The groups are shells around one centre, one inside the other: the same stretched ball of 4 dimensions in 6 sizes.
Some rows, each with its group after it:
-21.6 -2.2 6.8 21.7 8.2 -28.8 -16.1 -36.9 0.1 -3.0 -16.7 19.1 -1.0 -17.7 7.5 26.3 5.6 12.4 -12.8 -> Z639
-15.6 0.8 -1.1 21.3 -0.3 -22.5 -12.6 -18.7 -1.6 3.6 -17.8 9.6 0.3 -22.3 0.0 20.0 7.1 -7.9 -19.8 -> Z514
-23.1 -5.8 10.7 20.8 11.6 -34.3 -14.6 -48.0 -0.8 -5.9 -14.7 22.4 -1.3 -16.8 10.3 31.3 5.9 16.1 -13.5 -> Z514
-3.4 -2.3 -5.6 5.2 3.2 -32.5 -24.1 -15.4 -8.6 0.6 -16.6 1.3 0.2 -4.7 2.1 16.2 -0.5 5.7 -13.1 -> Z682
-25.3 -7.2 12.2 23.6 6.2 -33.9 -9.3 -48.8 -3.6 -0.9 -12.1 18.9 -0.6 -23.6 6.8 31.3 7.3 4.3 -17.3 -> Z514
2.8 7.4 -17.1 5.3 -4.5 -18.7 -30.3 15.6 -6.2 7.0 -22.4 -7.7 1.1 -3.9 -4.6 2.6 -2.3 -1.1 -10.3 -> Z37
-9.2 -0.4 -5.5 15.5 -13.9 -23.0 -12.8 -4.4 -12.8 16.4 -13.1 -9.5 2.3 -24.0 -9.7 10.7 2.8 -26.3 -20.6 -> Z456
-15.9 -2.0 2.3 16.0 -1.5 -28.4 -19.5 -23.1 -8.0 6.4 -14.1 4.2 0.5 -16.2 0.6 17.4 0.9 3.1 -10.4 -> Z590
-4.4 -5.3 -3.9 9.2 12.5 -35.7 -13.3 -29.7 -1.6 -10.1 -18.3 14.9 -1.0 -8.9 7.4 28.7 8.1 0.1 -26.7 -> Z590
-4.8 -2.2 -5.2 9.4 11.6 -32.0 -18.2 -23.3 -0.5 -8.8 -20.0 13.9 -1.0 -6.8 7.0 24.5 5.9 6.0 -21.2 -> Z682
-9.6 -3.0 -3.9 16.0 -11.3 -26.2 -8.3 -11.9 -12.2 13.5 -12.3 -6.1 2.1 -25.6 -8.1 15.7 5.5 -29.5 -25.7 -> Z37
-23.5 -6.0 10.7 21.6 9.3 -33.7 -13.1 -46.9 -1.8 -3.8 -14.0 20.5 -1.0 -19.0 8.7 30.5 6.2 11.7 -14.6 -> Z590
-15.2 -6.1 5.5 15.6 20.8 -37.3 -14.5 -48.3 4.0 -16.5 -18.7 28.8 -2.4 -9.5 14.9 35.9 8.8 19.5 -20.1 -> Z514
6.4 4.6 -17.3 -0.7 -5.2 -24.0 -33.1 14.6 -11.2 8.0 -20.0 -12.9 1.3 0.9 -5.0 1.5 -5.4 0.8 -8.3 -> Z37
7.8 7.0 -21.5 2.2 -15.5 -17.5 -28.2 28.3 -13.6 16.9 -19.5 -21.8 2.7 -7.4 -12.8 -4.2 -3.9 -19.8 -13.8 -> Z590
1.2 -1.9 -10.6 4.0 -7.8 -29.6 -19.9 -1.7 -14.5 10.1 -14.4 -11.5 1.8 -10.3 -6.4 10.1 -0.5 -16.1 -19.0 -> Z456
-9.0 -1.4 -1.5 9.1 9.9 -32.0 -26.0 -24.0 -3.1 -5.2 -18.6 11.4 -1.0 -3.6 7.5 20.2 0.4 19.6 -9.1 -> Z514
-15.2 -5.7 2.8 18.4 -1.6 -31.1 -7.5 -30.2 -7.8 5.0 -12.4 6.5 0.7 -23.9 -0.6 24.6 7.3 -15.1 -24.4 -> Z456
-17.7 -2.7 4.4 19.7 14.6 -30.6 -14.4 -39.3 4.0 -10.4 -19.2 25.0 -1.7 -14.5 10.9 30.7 8.5 13.6 -18.3 -> Z37
11.3 7.5 -24.3 -0.8 -15.8 -17.6 -30.2 33.0 -14.5 17.0 -20.1 -24.5 2.8 -4.4 -13.5 -6.3 -5.1 -19.7 -13.4 -> Z37
-12.7 -1.1 -2.0 16.5 -12.0 -24.4 -14.6 -10.4 -12.6 15.6 -12.4 -6.8 2.0 -23.1 -7.6 12.0 1.7 -18.6 -16.6 -> Z456
0.2 -4.6 -7.6 3.7 0.3 -34.5 -18.3 -14.2 -11.4 2.2 -14.9 -2.7 0.8 -7.8 -0.9 17.5 1.7 -8.6 -21.3 -> Z682
-10.6 3.2 -5.9 16.8 -4.0 -20.3 -18.7 -6.1 -4.2 7.2 -18.7 2.1 0.8 -17.6 -2.8 12.7 3.3 -6.9 -15.4 -> Z682
7.3 2.7 -18.2 0.7 -13.6 -23.6 -25.3 17.9 -16.0 15.3 -16.7 -20.6 2.6 -7.4 -11.3 0.6 -3.4 -20.3 -16.2 -> Z639
-2.0 0.0 -8.9 8.4 7.6 -28.7 -19.7 -13.2 -1.8 -5.2 -20.8 8.6 -0.5 -6.8 3.8 19.7 4.8 1.3 -20.7 -> Z456
-1.1 0.8 -8.7 4.3 9.2 -30.2 -28.5 -11.7 -3.1 -5.6 -21.1 6.9 -0.7 0.9 5.7 16.1 -0.2 15.9 -11.2 -> Z639
-13.4 -0.8 -0.9 17.8 5.3 -26.7 -14.6 -24.0 -0.7 -1.9 -18.4 13.3 -0.4 -16.7 3.8 23.0 6.8 0.1 -19.4 -> Z682
3.9 5.2 -16.4 2.3 -8.3 -21.7 -31.2 15.5 -11.5 11.1 -19.4 -13.9 1.7 -3.2 -6.8 0.6 -4.9 -3.8 -8.8 -> Z590
-5.5 -5.0 -4.4 10.0 -5.1 -31.9 -12.2 -16.5 -12.3 7.7 -12.7 -3.8 1.4 -17.3 -4.1 18.1 3.8 -19.3 -24.1 -> Z639
-11.6 4.7 -6.6 17.4 -14.9 -16.5 -20.3 4.5 -10.3 18.4 -15.9 -9.6 2.2 -21.6 -9.8 4.4 -0.3 -15.6 -11.2 -> Z639

New rows, each followed by its group:
5.8 -0.1 -15.2 1.1 -11.3 -27.4 -22.4 9.1 -16.3 13.1 -15.2 -17.7 2.4 -8.4 -9.5 5.0 -2.1 -20.3 -18.7 -> Z590
7.3 1.3 -16.3 -1.0 -5.1 -27.6 -27.3 8.6 -12.7 7.3 -18.1 -12.6 1.5 -1.9 -5.3 5.8 -2.9 -7.8 -15.1 -> Z682
-16.5 -5.3 3.4 19.4 -4.6 -29.9 -7.8 -28.2 -9.3 8.2 -11.6 3.8 1.1 -25.7 -2.3 22.6 6.4 -17.1 -22.9 -> Z639
-8.3 -4.8 -1.2 12.0 12.8 -34.6 -13.8 -32.8 -0.6 -9.7 -18.2 17.2 -1.1 -10.4 8.2 29.1 7.8 4.2 -23.7 -> Z682
-1.8 -8.2 -2.9 3.4 13.2 -41.6 -16.8 -33.3 -6.1 -10.2 -15.9 11.3 -0.9 -3.3 8.2 28.5 4.7 5.5 -23.2 -> Z590
-20.0 -2.5 5.8 20.5 7.6 -29.2 -16.0 -35.4 -0.7 -2.6 -16.5 17.6 -0.8 -17.1 6.9 25.8 5.4 10.5 -13.7 -> Z682
-18.6 1.4 1.8 21.4 4.1 -23.3 -18.3 -23.5 0.4 0.4 -18.8 14.3 -0.5 -17.7 4.1 20.4 4.8 7.7 -12.2 -> Z514
-18.8 -0.2 3.1 19.9 1.5 -25.4 -18.8 -24.7 -3.3 3.5 -16.4 10.4 0.0 -17.8 2.6 19.3 3.0 6.6 -10.6 -> Z456
-13.7 -8.9 5.0 15.5 12.0 -38.6 -7.3 -45.7 -2.5 -8.6 -14.4 19.4 -1.0 -16.6 8.5 34.7 9.9 -1.0 -27.2 -> Z590
-5.6 -5.6 -1.7 7.8 17.0 -37.9 -17.7 -34.9 -0.4 -13.7 -18.9 18.8 -1.6 -4.1 11.1 30.0 6.2 13.0 -21.3 -> Z682
-10.1 -8.5 3.2 10.8 17.1 -40.7 -13.2 -45.1 -1.4 -13.4 -16.3 21.2 -1.7 -8.5 11.9 34.3 7.8 10.6 -23.3 -> Z456
4.5 -2.4 -13.1 3.0 -7.1 -30.0 -16.7 -0.1 -13.8 8.5 -15.1 -11.3 1.8 -10.9 -6.9 11.6 1.8 -23.0 -24.8 -> Z590
-3.8 3.9 -12.2 11.8 -19.5 -17.7 -19.4 13.9 -14.9 21.8 -14.9 -18.8 3.1 -20.2 -14.1 0.9 -1.1 -27.7 -15.9 -> Z639
-10.5 5.7 -7.8 17.3 -8.9 -16.4 -21.0 2.7 -5.7 12.2 -18.8 -3.3 1.4 -18.6 -6.1 7.3 1.4 -9.5 -12.3 -> Z590
-9.6 -3.1 -2.7 15.3 0.6 -28.9 -10.5 -21.4 -5.3 1.9 -15.9 6.4 0.5 -19.1 -0.1 22.4 7.3 -13.5 -25.3 -> Z682
-16.6 -7.4 6.8 17.2 17.5 -37.7 -10.9 -49.7 1.8 -13.4 -16.7 26.4 -1.9 -13.7 12.8 36.3 9.6 12.1 -22.5 -> Z639
0.8 1.3 -12.9 8.1 -2.4 -24.9 -17.7 -0.3 -6.5 3.8 -19.2 -2.5 1.0 -11.5 -3.6 13.1 4.1 -15.1 -23.3 -> Z639
-3.9 -2.6 -7.6 11.0 -7.1 -27.8 -11.5 -8.8 -11.0 8.9 -14.4 -5.2 1.7 -18.9 -6.0 15.6 4.8 -24.5 -26.0 -> Z639
5.5 -0.4 -12.7 -1.3 7.1 -32.5 -28.5 -5.9 -6.8 -4.3 -20.2 0.6 -0.2 3.7 3.3 14.1 -1.1 9.0 -14.4 -> Z456
-7.2 -2.7 -2.6 8.2 4.4 -32.4 -22.9 -20.7 -7.3 -0.1 -16.2 4.8 0.0 -6.9 3.4 18.4 0.3 8.0 -12.4 -> Z682
1.4 3.8 -14.9 7.7 -6.8 -21.3 -21.1 8.6 -8.1 8.4 -19.5 -7.8 1.5 -11.2 -6.5 7.4 1.6 -15.7 -19.3 -> Z682
-1.3 -6.5 -4.9 3.9 4.8 -37.9 -17.4 -23.0 -10.0 -2.0 -14.6 2.4 0.2 -6.6 2.6 22.0 2.6 -3.2 -21.7 -> Z639
10.0 2.3 -19.3 -1.5 -5.2 -26.2 -25.8 13.1 -11.5 6.5 -19.4 -13.0 1.6 -2.2 -6.2 5.4 -1.4 -12.7 -18.7 -> Z682
1.1 5.8 -15.3 6.4 -7.4 -19.7 -27.7 13.2 -8.6 10.0 -20.2 -9.9 1.5 -7.3 -6.3 2.9 -2.1 -6.4 -11.5 -> Z682
2.1 -2.5 -11.3 4.2 -9.1 -29.7 -17.1 -1.1 -15.2 10.9 -13.9 -12.7 2.1 -12.4 -7.7 10.7 0.8 -22.6 -22.6 -> Z590
-12.0 1.9 -2.4 14.8 6.7 -25.3 -23.5 -18.3 -0.3 -2.4 -20.2 12.1 -0.6 -9.6 5.2 18.2 2.4 13.6 -10.4 -> Z590
4.2 5.0 -16.1 2.1 -3.2 -23.0 -31.1 11.5 -8.4 5.9 -20.9 -8.5 1.0 -1.0 -3.6 3.9 -3.5 1.4 -9.8 -> Z639
-3.3 -1.4 -9.1 10.7 -12.8 -25.5 -12.9 -1.4 -14.1 14.6 -13.4 -11.8 2.4 -20.2 -9.9 10.7 2.9 -29.3 -24.0 -> Z590
10.2 -0.8 -17.3 -2.2 0.2 -31.0 -22.4 2.9 -10.2 0.9 -19.0 -7.4 0.9 -1.4 -2.6 11.9 0.9 -11.3 -23.1 -> Z639
-15.5 2.6 -2.7 20.3 -15.6 -18.2 -16.6 -3.0 -11.1 19.4 -13.8 -8.1 2.3 -25.8 -9.7 7.5 0.9 -18.3 -12.7 -> Z590
-18.5 -3.9 3.7 20.9 -10.1 -26.9 -9.2 -23.1 -11.7 14.2 -10.4 -1.3 1.8 -28.2 -5.6 18.0 4.3 -19.5 -19.2 -> Z37
3.8 6.9 -18.9 5.8 -14.9 -16.6 -26.1 23.9 -12.1 16.7 -19.3 -18.5 2.5 -10.6 -12.1 -2.2 -2.6 -19.4 -13.9 -> Z639
9.6 3.7 -19.3 -0.9 1.3 -25.8 -28.1 10.2 -6.6 0.2 -22.4 -5.7 0.7 1.4 -1.8 7.9 -0.5 -2.4 -17.2 -> Z590
-10.6 -0.2 -4.5 17.3 -6.0 -23.5 -12.0 -11.3 -6.8 8.5 -15.9 0.5 1.2 -22.3 -4.5 16.2 5.7 -18.5 -22.3 -> Z682
7.0 -0.3 -15.4 1.3 4.4 -30.1 -21.1 -2.4 -5.9 -3.2 -20.6 -0.2 0.3 -2.6 0.4 15.5 3.2 -6.8 -23.7 -> Z590
-13.1 -6.6 3.0 13.8 1.6 -34.7 -12.9 -32.2 -9.0 2.4 -12.4 6.4 0.3 -17.0 2.0 24.2 4.2 -4.4 -19.5 -> Z456
9.2 3.1 -19.3 -1.6 -11.4 -24.4 -28.4 19.0 -15.5 13.2 -17.7 -20.1 2.3 -3.4 -9.9 0.0 -4.6 -14.8 -14.2 -> Z590
3.4 -0.3 -10.8 -0.3 11.3 -33.2 -29.9 -11.0 -4.1 -8.0 -21.3 5.8 -0.8 5.5 6.6 16.5 -0.9 17.2 -12.2 -> Z514
-3.2 -5.9 -4.7 6.8 -0.9 -35.0 -14.5 -19.4 -11.7 3.5 -13.3 -1.5 0.9 -12.3 -1.3 19.8 3.2 -12.6 -23.2 -> Z639
-7.8 1.5 -5.8 13.0 5.9 -25.5 -20.5 -14.5 -0.6 -2.7 -20.6 10.1 -0.4 -10.1 3.6 18.5 4.3 4.8 -16.4 -> Z456
